The groups are shells around one centre, one inside the other: the same stretched ball of 3 dimensions in 8 sizes.
Known rows, each followed by its group:
[ 10.4  43.9  25.1 -20.3  29.8  10.5  14.5 -18.4]  j_151
[-51.5   6.4   6.2  13.3  17.9   0.7   4.6  12.4]  j_555
[-74.9  23.5  11.7   6.5  35.6  -4.1  37.7  22.0]  j_986
[-40.8  34.0  -5.2   0.1  26.6  -6.6  46.6   9.6]  j_986
[-86.6  13.0  19.0  12.0  35.6  -1.6  23.8  26.1]  j_555
[-28.8  41.4  18.1 -11.5  36.2   2.4  35.6   0.3]  j_745
[-32.4  21.8  25.8  -2.4  28.9   7.9   4.2   0.5]  j_17
[-54.3   7.1   5.9  13.4  19.1   0.0   7.1  14.0]  j_182
[-16.0  27.8   0.7  -1.8  18.7   0.6  20.7  -2.5]  j_63
[-43.0   9.2   6.9  10.3  17.6   1.9   3.6   8.5]  j_182
[-37.1  14.3   0.5   8.3  16.4  -0.3  12.3   7.0]  j_182
[-61.7   7.0  10.4  13.4  22.4   0.5   7.8  16.4]  j_137
[  1.4  27.0   9.7  -6.5  17.1   6.7   4.8 -11.8]  j_137
[ -4.4  37.5  28.4 -15.8  31.4  10.5  10.8 -12.4]  j_151
[  8.1  42.8   3.1 -14.0  21.8   2.8  28.5 -13.6]  j_63
[-45.1  19.0  22.7   1.7  29.5   5.3   8.7   7.0]  j_745
[-70.5  24.2  14.5   4.8  36.0  -2.6  34.6  19.5]  j_17
[-43.9  27.4  24.5  -3.4  34.7   4.7  19.2   5.9]  j_63
[-88.6   9.3   3.8  18.0  28.3  -6.5  29.4  29.5]  j_555
[-74.1  28.0   5.5   5.7  35.7  -7.0  47.8  22.8]  j_151
[ 12.7  52.6  14.7 -22.8  30.4   5.9  32.7 -17.7]  j_986
[-75.7  18.2   6.0  10.9  30.9  -5.3  34.0  23.3]  j_17
[-16.4  25.2   4.8  -1.5  18.6   2.5  14.5  -3.0]  j_745
[-32.6  23.1  28.5  -3.7  30.5   8.7   4.4   0.3]  j_137

New rows, each followed by its group:
[-80.6  10.6  14.9  13.3  31.1  -1.6  19.7  24.2]  j_137
[-32.6  39.3  -8.2  -3.3  26.4  -7.1  51.7   6.5]  j_182
[-35.0  45.7   2.6  -8.7  34.5  -5.0  55.3   5.7]  j_137
[-75.1  25.6  10.7   5.8  36.5  -5.0  41.6  22.4]  j_137
[-24.1  20.3  27.2  -3.4  26.3  10.0  -3.1  -3.3]  j_151
[ 19.5  59.4   8.6 -25.9  30.2   3.6  43.1 -19.7]  j_555
[  7.2  26.1  17.4  -8.8  17.9  10.7  -4.3 -15.7]  j_555
[ 27.7  50.5  13.3 -23.6  24.8   8.0  22.9 -24.1]  j_151
[-61.5  25.5  17.1   2.1  35.3  -0.5  30.2  15.2]  j_745
[-9.0 22.9  6.5 -2.1 16.4  4.7  6.4 -6.7]  j_137
[  9.8  57.6   5.4 -22.6  30.7   1.0  47.8 -14.9]  j_182
[-35.9  29.3  31.4  -7.3  36.1   7.9  13.0   1.3]  j_555
[-62.1  24.9  24.5   0.8  37.9   2.2  24.7  14.2]  j_151
[ -0.3  48.6   4.7 -16.2  27.8   0.7  40.4 -10.1]  j_745
[-24.6  30.4  -7.3  -0.1  19.5  -4.0  34.2   2.7]  j_151
[ 23.0  46.5  19.6 -22.4  26.1  10.2  15.7 -23.2]  j_151
[-70.0  27.6  17.7   2.2  38.9  -1.8  37.2  18.9]  j_151
[-55.2  35.5  -0.5   0.3  33.0  -7.4  52.9  15.2]  j_137
[-41.2  30.8  30.3  -7.0  37.8   6.5  18.7   3.9]  j_555
[-67.8  21.2   5.0   8.1  30.2  -5.0  35.2  19.9]  j_745
[ -7.5  38.8  28.3 -15.8  32.9   9.9  14.3 -11.0]  j_151
[ -9.7  48.5  13.6 -16.8  33.4   2.5  38.9  -7.5]  j_745
[ -2.7  49.1   5.1 -16.1  28.9   0.5  41.6  -9.2]  j_745
[-12.0  40.3  28.9 -16.1  35.2   9.0  18.4  -9.1]  j_182
[ 20.3  46.7   2.3 -17.9  20.4   3.7  28.5 -19.0]  j_151
[  9.4  45.5  18.4 -19.4  28.5   7.9  21.6 -16.9]  j_63
[-24.1  45.4  -0.2  -9.7  30.4  -4.1  50.7   1.4]  j_17
[-68.1  18.2  -1.9  11.6  26.0  -6.8  35.4  21.2]  j_137
[-45.8  38.4   1.1  -3.0  32.8  -5.9  51.2  10.8]  j_17
[ -0.2  53.3   2.0 -18.0  29.6  -1.0  48.7  -9.7]  j_137
[-57.9   5.1  10.8  13.8  20.5   1.6   3.1  14.5]  j_182
[-82.3  19.7  13.6   9.2  36.1  -3.9  34.8  25.0]  j_151
[ -9.7  36.3  29.2 -14.4  32.3  10.2  11.2 -10.1]  j_151
[-25.7  45.3   5.5 -10.8  32.9  -2.3  47.8   1.1]  j_745
[-79.3  14.3  23.2   9.2  35.9   0.8  19.2  22.2]  j_555
[ 19.3  39.5  22.3 -18.8  24.1  11.8   5.4 -22.1]  j_182
[ -2.1  32.6  26.2 -13.0  27.2  11.0   3.9 -13.1]  j_137
[-52.8  19.6  26.9   1.4  33.3   5.6  10.8   9.7]  j_137
[ -1.5  41.5  22.6 -16.7  30.9   8.3  18.7 -12.7]  j_63
[ 31.8  47.8  17.4 -23.8  23.5  10.7  14.1 -26.7]  j_555
[-84.5  14.9   4.9  14.2  31.0  -6.5  34.7  27.5]  j_151
[-27.8  43.8  14.6 -11.9  35.8   0.9  40.6   0.5]  j_745
[ -3.0  44.8  19.7 -17.5  31.8   6.4  26.3 -11.5]  j_745
[-17.4  48.7   7.6 -14.4  33.4  -1.0  47.2  -3.0]  j_63
[ 17.2  38.8   7.0 -14.3  18.6   6.2  15.6 -18.5]  j_137
[  4.2  30.4   8.3  -8.2  17.6   6.0   9.1 -13.0]  j_986
[-10.9  29.6  27.6 -10.4  28.4  10.6   3.2  -9.4]  j_137
[-12.9  26.6  -0.9  -1.4  16.7   0.8  18.5  -3.6]  j_137
[-50.9  41.7  -0.2  -3.7  35.4  -7.7  59.4  13.3]  j_555
